The rows of a group lie close to one hidden flat surface of 12 dimensions, which may be shifted away from zero. Surfaces can cross.
(in the rows, 128 means zero)
Some rows, each with its group after it:
[162 100 123 199 164 146 172 137 114 149 123 164 165  74  75 133 137 111] | K
[ 93 132 138 103 141 150  51 105  95 120 101 104  84 143 155 113  75 132] | Y
[128 103 153 103 124 133  91 142 115 144 110  70  97 147 126 194 145 120] | Y
[169  89 130 141 117 145 127 150 116 100  98  75 143 132 141 165 151 149] | P
[105 128 142  63 113  95 128 126 104 124 112 167  98  96 130  67 155 136] | Q
[ 99 153 131 125 109 137 120 130 155 148 138 208 149  99  72 119 168 173] | Q
[150  90 140 198 155 141 110 184 116 136 102 153 113 140 200 122 122  63] | Q
[107 146 128 184 137  89 157  81  89 131 131 158  82 103 157 149  98 109] | Y
[ 97 137 138  90 149 124 136  88 173 136 129  96 113  14  53 181 119 117] | K
[149  94 113 150 126 127 136 119 130 162 163 102 102  76 152  78 150 108] | Y
[102 125  87 127 140 178  61 115 117 136 111  97 117 129  69 103  80 168] | P
[133 117 151 103 130 116 136 170 105 129  65 115 172 151 125 126 144 127] | K
[132 173 105 160 123 122 135 104 150 104 161 157 158 198 136 171  84 120] | Q
[143 136 143 130 170 151 125 103 134 102 174 189 139 140 122 102  80  94] | K
[102 104 102 158 109 124  98 151 152 200 130 132 122 108  97  92 154 126] | Y
[164  96  92 177 126 113 181 202 155  99 138 141 114 157 201  74 144  93] | P
[101 128 166  72 134 159  95 135  83 116 107 164 116 122 109  59 149 186] | P
[135 134 117 148 140 128 142 140 148 146 151 178 120 112 133 111 127  84] | P
[110 131  89 129 122 115  84 167 156 147  71  99 165 189 115 160  90  90] | K
[124 142 112 153  95 131 141 114  65 165 120 145 114 121 107 113 173 195] | K
[190 125  95  76 126 140 156 159 124  87 138 120 151 160 137  86 131 110] | P
[130 104 120 123 137  52 190  89  80 145 144  80 136 177  77 131 103 106] | K
[108 153 122  86 137 203  64 149 139  94 113 111  76 125 135 143 107 165] | Y
[142  84 156 148 117 134  66 160 138 138  88 135 182 179 112 193 143 119] | Y
[189  99 102 128 101 146 147 122  64 145 119 144 147  92  71 109 181 167] | Q
[ 68 132 170 140 131  99  87 153 173 123 100 119 163 206 170 146 103 127] | Q
[161 113 184  87 131 130 137 127  87 114 127 185 140 113 104 148 173 124] | P
[144 151 121 129 114 165  98 178 146 147 110 163 170 156 180  77 150 125] | Q
[171 141 119 135 143 209  96  97 119 120 148 112 120  79 134 150 109 135] | P
[117 155 101 160  82 126  92 110 120 184 139 144 130 155 138 135 149 150] | Y
[ 89 105 150 129 147 111 140 115 147 124 152 115  62  80  89 169 129 130] | K
[ 90 130 145 128 119 144  73 168 118 123  85 202 119 148 138 111 138 154] | Y
[ 82 143 175 137 143  68 180  85 131 157 172 160  88  80 127 138 140 101] | K
[171 138 115  85 133 186 101 157 147  72 131 126 145 159 150 117 111 131] | P
[184 113 112 106 136 153 173 165  82 124 120 105 162 149 135  43 150 143] | Q
[129 155 127  81 144 126 163  92  87  94 115 121 157 117 117  68  93 153] | Y
[167 112  68 141 117 140 159 176 166 128 166 147  99 112 126  94 159 109] | P
[156 158  97  80 137 127 175 139 163  78 144 164 170 139  86 109 109 115] | K
[156 131 130  73 153 155 169 152 140  73 140 120 150 128 113  87 126 144] | Y
[152 107 114 154 146 123 131 119 102  94  91 148 166 127 118 115  85 108] | Y
[142 154 127 156 130 111 164  69 106 148 147 119 197 162  62 181 111 144] | K
[185 148  19 153 110 159 167 154 150 154 126 106 161  96  98 106 135 120] | K
[112 119 140 157 132 109  99 158 150 133  96 123 178 203 160 143 103  99] | Q
[134 127 123  82 150 164 139 184 147  76 133 142 108 135 109  90 136 150] | Y
[ 94 131 106 114 119 115 132 162 211 143 147 130 117 109  81 154 149 123] | P
[109 153 153 139 133 111 143 100  93 120 131 141 149 190 121 132 108 161] | Q
[113 180  84 130 116 162  85  72 105 139 124  92 105 119 135 143  78 156] | Y
[125 117 191 137 172 138 138 141 147  59 129 108 133 167 177 169  97 118] | Q
[110  93 105 127  81  94  77 119 116 171  91  75 103 110 140 127 148 132] | Q
[179 107 140  76 110 146 120 121 105 121  94  85 164  78 121 141 165 137] | Q
[136 140  94 118 111 136 142 104 125 171 169  64  75  82 161  89 147 123] | K
[ 84 165  98  76 111  80 123  67  92 157 132 151 103 110  78  89 104 130] | K
[123 146 118 103 141 132 104 106 117 124 118 151 124 108 131 115  89  87] | K
[172 101 135 137 127 139 156 166 132 108 130 157 145 126 128 131 167 123] | P
[101 122  97 130  96  73 139 144  98 185 104 151 143 168 101  64 155 139] | P
[121 158  94 173 141 180 101 114 138 136 142  96 129 152 125 151  82 147] | Q
[110  89 166 167 139 145 125 136  93 132 118 115  95 109 119 130 154 180] | Q
[ 93 132 143 162 173 141 158 141 159  73 142 117 120 145 148  95  78 147] | P
[172 102 134 135 128 105 127 123 120 142 109  89 155 122 184 137 123  55] | Y
[155 108  87 152 114 130 130 142 121 136 140 134 101 128 128 130 139 110] | P

New rows, each followed by its group:
[171 136  88 135 140 109 215 146 105 101  86 126 144  72 113 145 130  99] | Y
[104  86  79 180 106 116 115 167 169 166 138 110  69 102 142  90 152 127] | Q
[167 155  94 131 118 147 156 111 143 140 133  92 138  71 164 118 133 110] | Y
[149 112 110 122 170 148 135 109 143 109 174 148 103  98 106  91  84  79] | K
[128 135 116 119 108 159  88 166 171 113 102 114 173 171 126 149 134 157] | P
[110 101 153 201 153 113 138 103 146 135 176 155  95 120 130 160 113 106] | Y
[121 139 109 170 103 144 134 118 115 171 149 111 153 159  78 143 155 195] | K
[117 138 124 132 107 109  95 136  90 133 100 110 118 217 175 146 111 127] | K
[177 106 110 129  98 141  90  94  60 121 110 108 156 170 144 110 118 153] | Y
[105 144 152 122 139 122 111  95 120 123 140 133 132 158 146 126  95 125] | Y
[165 115  95 155  97 148  80 122 134  99 125  82 128 175 167 185 109 133] | Q
[166 125  86 167 148 164 153 123 112 111 172 175 132 146  84  91 102 138] | P
[135  88 189 127 160 122 146  94 123 104 160 137 161 118 125  77 118 131] | Y
[177  88 145  98 122 143 119 121 100 129 134  78 133 118 158  92 152 128] | Y
[128 113 151 160 148 156 135 141 105 153 109  80 151 130 133 120 136 149] | Q
[118 131 184  87 148 140 118 119 135 169 128  68 164 113 154  96 139 113] | K
[113 174 178  92 130 136 192 153 157 127 156 135  87  86 144 183 199 151] | Y
[130 100 145 153 155 134 113 103 168 131 173 124 153 120 151  84  96  93] | Y
[158 101 148 121 164 137 151 166 156 118 126  82 184 166 131 128 115  87] | K
[135  99 120  67 114 102 129 106 117  74 128 124  72  84 102 134 131 136] | Q
[143 125 100  99  97 159  80 130 116 139  92  65 141 128 126 138 136 159] | P
[140 103 114 117 123 134 118 173 128  92 114 136 121 174 135 103 128 138] | P
[147 117 139 189 115 113 156 132 126 113 114 112 194 182 129 184 136 158] | P
[ 80  94 172 111 132  98 120 123  86 137 145 131  73 165 107 105 141 167] | K
[112 133 120 127 108 169 103 163 145 122 137 142 112 156 106 118 159 201] | K
[112 110 168 145 118  80 123  81  99 128 106  99 142 142 114 207 122 136] | Q
[ 97 130 158 148 124 164  89 127  96 148  90 173 111  76 111 141 157 175] | K
[134  87 167 118 116 113 117 182 122 149 141 139  80 174 156 141 190 110] | Y
[113 136 136 149 124 125  77 120  99 166  91 184 132 122 141 135 121 101] | Q
[153  69 140 127 158 149 133 179 132 125 132  63 128 158 129 100 133 116] | K
[135 165 122 105 137 152 130  63  77 113 141 136 106  92  82 150 101 162] | Q
[142 145 160  55 133 151 156 172 150  99 123 126 158 137 127 114 162 143] | Y
[188  92 125 166 132 157 149 115 128  89 164 142 160 137 117 123 129 150] | Y
[119 175 108  98  97 130 157 131 159 115 144 137 134 124  96 150 161 183] | K
[ 80 166 131 100 148 144  93 154 199 131 113 102 154 150 163 104  83 101] | Q
[150 111 104  94 110 154 132 183 135  80 118 100 113 155 160  72 153 174] | P
[116 168 123 134  98 122 147 144 143 176  99 107 135  79 172 149 177 129] | K
[ 94  65 146 127 133 101 152 180 131 143 143  80  65 145 102 104 173 157] | K
[153 107 100 175 115 139 157 142 127 106 137 119 161 168  79 150 142 186] | P
[112 124 155 161 169 153 142 172 155 107 144 194 102 110 145 104 129 114] | Q
[115 159  79 132 124 127 127 134 127 138 120 135  99 119 149  90 102 111] | Y
[110 105 169 147 131 105 119 101  68 155 115 143  54  71 158 142 148 115] | P
[119 158  90 165 113 140  78  82 105 163 112  95 151 159 125 155  82 138] | P
[ 96 134 141 146 142 169  67 153 185  86 129 118  86 141 192 157  94 130] | Q
[130 110 120 125 100 145  92 139 132  50 152 145  61 172 172 135 129 180] | Q
[113  76 119 206 139 127 103  82 135 167 157 112 130  95  81 123 101 128] | Y
[135  93 144 117 121 107 104 124  61 101  93 113 124 189 144 125 110 141] | Q
[103 114 100 103 158  90 150  96  94 134 158  67  97 192  56 117  65 117] | Y
[104 175  83 109 134 133 147 117 112 115  80 142 167 111  65 107  89 156] | Y
[121 152 162  72 139 154 125 143 160  57 139 182 171 173  85 140 124 172] | K
[114 148 129 114 125 159 149 165 155 130 149 153 112  91 159  35 169 168] | P
[139 160 134 167 134 184 138 157 163 145 119 123 180  90 211  61 147 136] | P
[103 108 145 104 139  88 143 148 116 140  59 113 144  85  79 152 136 108] | K
[143 157  79 176 120 151  87  87  85 133 132 176 119 150 126 146  78 122] | K
[168 143 129 117 128 124 150 128 127  99 149 121 126 156 193 137 119  91] | Y
[136 145 130 197 117 134 124 149 141 128 157 242 142 177 145 147 142 126] | P
[108 149 126 128 116 154 105 155 149 158 142 191  98  97 151  77 162 138] | P
[106 180 156  81 109 135 135 154 167 161 130 116 144 131 125 174 177 140] | Y
[166 149 137 132 152 163 143  91  65 112 132 132 159 137 165  77  94 133] | P
[129 157 141 126 100  98 136 123 102 139 144 147 127 207 154 168 149 128] | Y
[111 144 181  95 142  84 185 147  80 101  64 151 130 118 109 195 152 126] | Y
[ 77  96 103 147  99  77 102 119 126 141 126 133  66 132 103 122 131 153] | Q
[129 109 106 197 120 147 147 122  67 153 138 185  78  82  79 112 165 187] | K
[ 70 181 106  82 134 136  98 126 126 145 102 103  99 135 113 124  89 136] | Y
